The first 5 rows are patterns. Each new row is the sum of 2 different patterns, raised or lowered, with some noise. Before adding, each is slid sideways (what falls off one end comes back at the other) and multiplied by a number that may be negative. Names go in the order of the patterns.
In the rows, 128 means zero.
Some rows, each with the names of its patterns after it:
[ 96 142 138 115 142 112 133 114 137 116  94 134 122  99 112 140 145 150
 122 126 157 124 127 100 128 146  72 150 160 156  71 119 124 129]
U
[121 135 160 129 120 135  96 156 125 105 154 118 155 147 132 148 129 132
 143 116 152 128 142 113 147 152 113 150 125 135 124 125 118 129]
M
[116  61  78 111 146 159 172 116 157 168  99 100 158 130 139 116 115 109
 129 100 143 145 141 161 141 157 132 128 106 118 144  66 147 126]
S
[120  88 100 145 133 132 107 105 139  94 162 147 138  99 128 120 116 153
 146 146 114 151 132 110 135 150 158 104 128  96 141  85 105 111]
P
[117 146 161 151  99 128 150 107 130 103 138 157 106 124 131 136  76  87
  96 127  98 100 110 147 105 125  90 109 129 146 127 112 115 164]
Y

New rows, each followed by the names of its patterns:
[114 102 166 122 105 152 123 159 125  98 162 126 132 120 191 166 155 143
 154 163 149 120 158 142 170 156 131 101 135 152 145 117 131 120]
M Y
[117  99 106  83 122  84 128 110 128 149 105 146 106 110  84  96 111  57
 115 111 120  54  61  98  98 152 138  79 147 129 101  96 133 121]
M S
[134 144 138  77 134 103  85 111 157 129  96 151 121 142 115 100 155 118
 118 103 177 147 146 117 149 134 129 109 145 127 150 133 124  92]
P Y
[122 175 144 146 141  95 101 139 117  66 119 125 109 107 104 125 152 126
 128 121 107 120 135 110 111 102 155 121 157 160 137 149 119 148]
S Y
[170 150 195 162 159 121 135 128 137 121  87 139 103 105  95  87 102 168
 160 196 116 136 189 114 104 156 178 179 149 123 142 158 124 131]
S Y
[151 139 126 170 153 123 185 166 121 104 133 125 163 153 185 162 154 173
 134 136 130 123 135 142 119 118 136 144 145 159 132 158 159 181]
S Y
[197 114 108 140 164 190 171 157 149 142 136 150 164 180 164 150 167 164
 162 154 175 201 141 141 108 145 118 132 115 146 116 146 165 142]
U P
[133 136  53 114  65  80  53 114  92  78  96  82 137  97  78 111  92 108
  73 175 154 141  84 130 123 113 101 135 118 129 136 105  73 110]
P Y
[138 128 144 115 122 137 116 155 149 138 121 132 118 128 151 143 157 118
 148 146 116 142 137 146 120 127 119 141 106 128 117 129 108 123]
M P
[148  61 101 133 127  57 112 108 108 134  77 136  61  95  85  92 109 104
  84  66  98 102 135  76  96 145  91  81  50 122 119  75 112 170]
U P
[124 117 118 109 111 113 133 102  96 123 117  83  94 113 127 118 105 111
 141 108 114  91 110 127  94 128 131 127  99 109 121 130 109 113]
U Y
[106 130 122  89 104 103 106 125  70 126  99  79  95 128 107  94 113 114
 123 101  75 129 119  94 107 144 141 128 105 121 125 116  92 137]
M Y
[ 93  89 120 114 150 114 107 156  90  69  78 163  83 121 105 129  59  70
 108 102 137 125 112 112 138 121  86 127 132 125  91  83  76 113]
U S
[135 119 118 100 110 119 109 165 131 120 112  93 140 111 112 151 123 138
 150 129 129 125 137 149  97 143 104 139  84 125 134 103 119 103]
M P
[ 94  86  82 125 104  81 127 114 126 110 112 121 109 132 121 116  80 109
  97 106 133 141 136 100 164 109 106 128 167 161 109 106  81 103]
S P
[131 108 142 136 145  87 199 174 159  92 132 153 166 139 190 132 194 181
 116 102 158 153 156  96 139 106 106  95 176 149 125 179 144 181]
S Y
[122 173 157 178 200 160 157 123  99 177 134 122 162 211 162 174 145 182
 180 176 136 185 147 166 156 129 128 132 161 162 137 165 127 165]
S Y
[123 160 162 159 164 140 145 171 134 173 160 167 122 160 174 126 165 136
 158 156 135 137 149 146 132 156 133 140 139 111 160 154 119 165]
M Y
[154 131 182 153 155 147 106 111 148 128  83 130 135 120 119 114 134 160
 137 138 131 118 129 143 117 120 114 160 132 163 168 143 159 127]
S Y
[143 143 132  59 111 116  97  88 119 107  90 139  96 107 110 121 112  75
 106 115  87  98 120 154 154 122 111 156 121 120  78 123 131  75]
U Y
[125 148 114  98 120 110 116 135 108 143 104  95 119  76 110  83 130 108
 122 139  90 176  98 127 132 188 164 141 100  67  82 138  91 110]
M S
[179 144 147 155 146 103 125  97 162 140 141 106 166 129 150 102 142 159
 164 159 130 141 178 145 162 165 176 122 137 165 138 162 141 158]
U Y
[148 127 109 128 150 119 132 135 127 135 118 118 109 138 111 126 125 134
  99  87 102 117 140 144  97 139 143 124 108 125 157 114  94  96]
U S
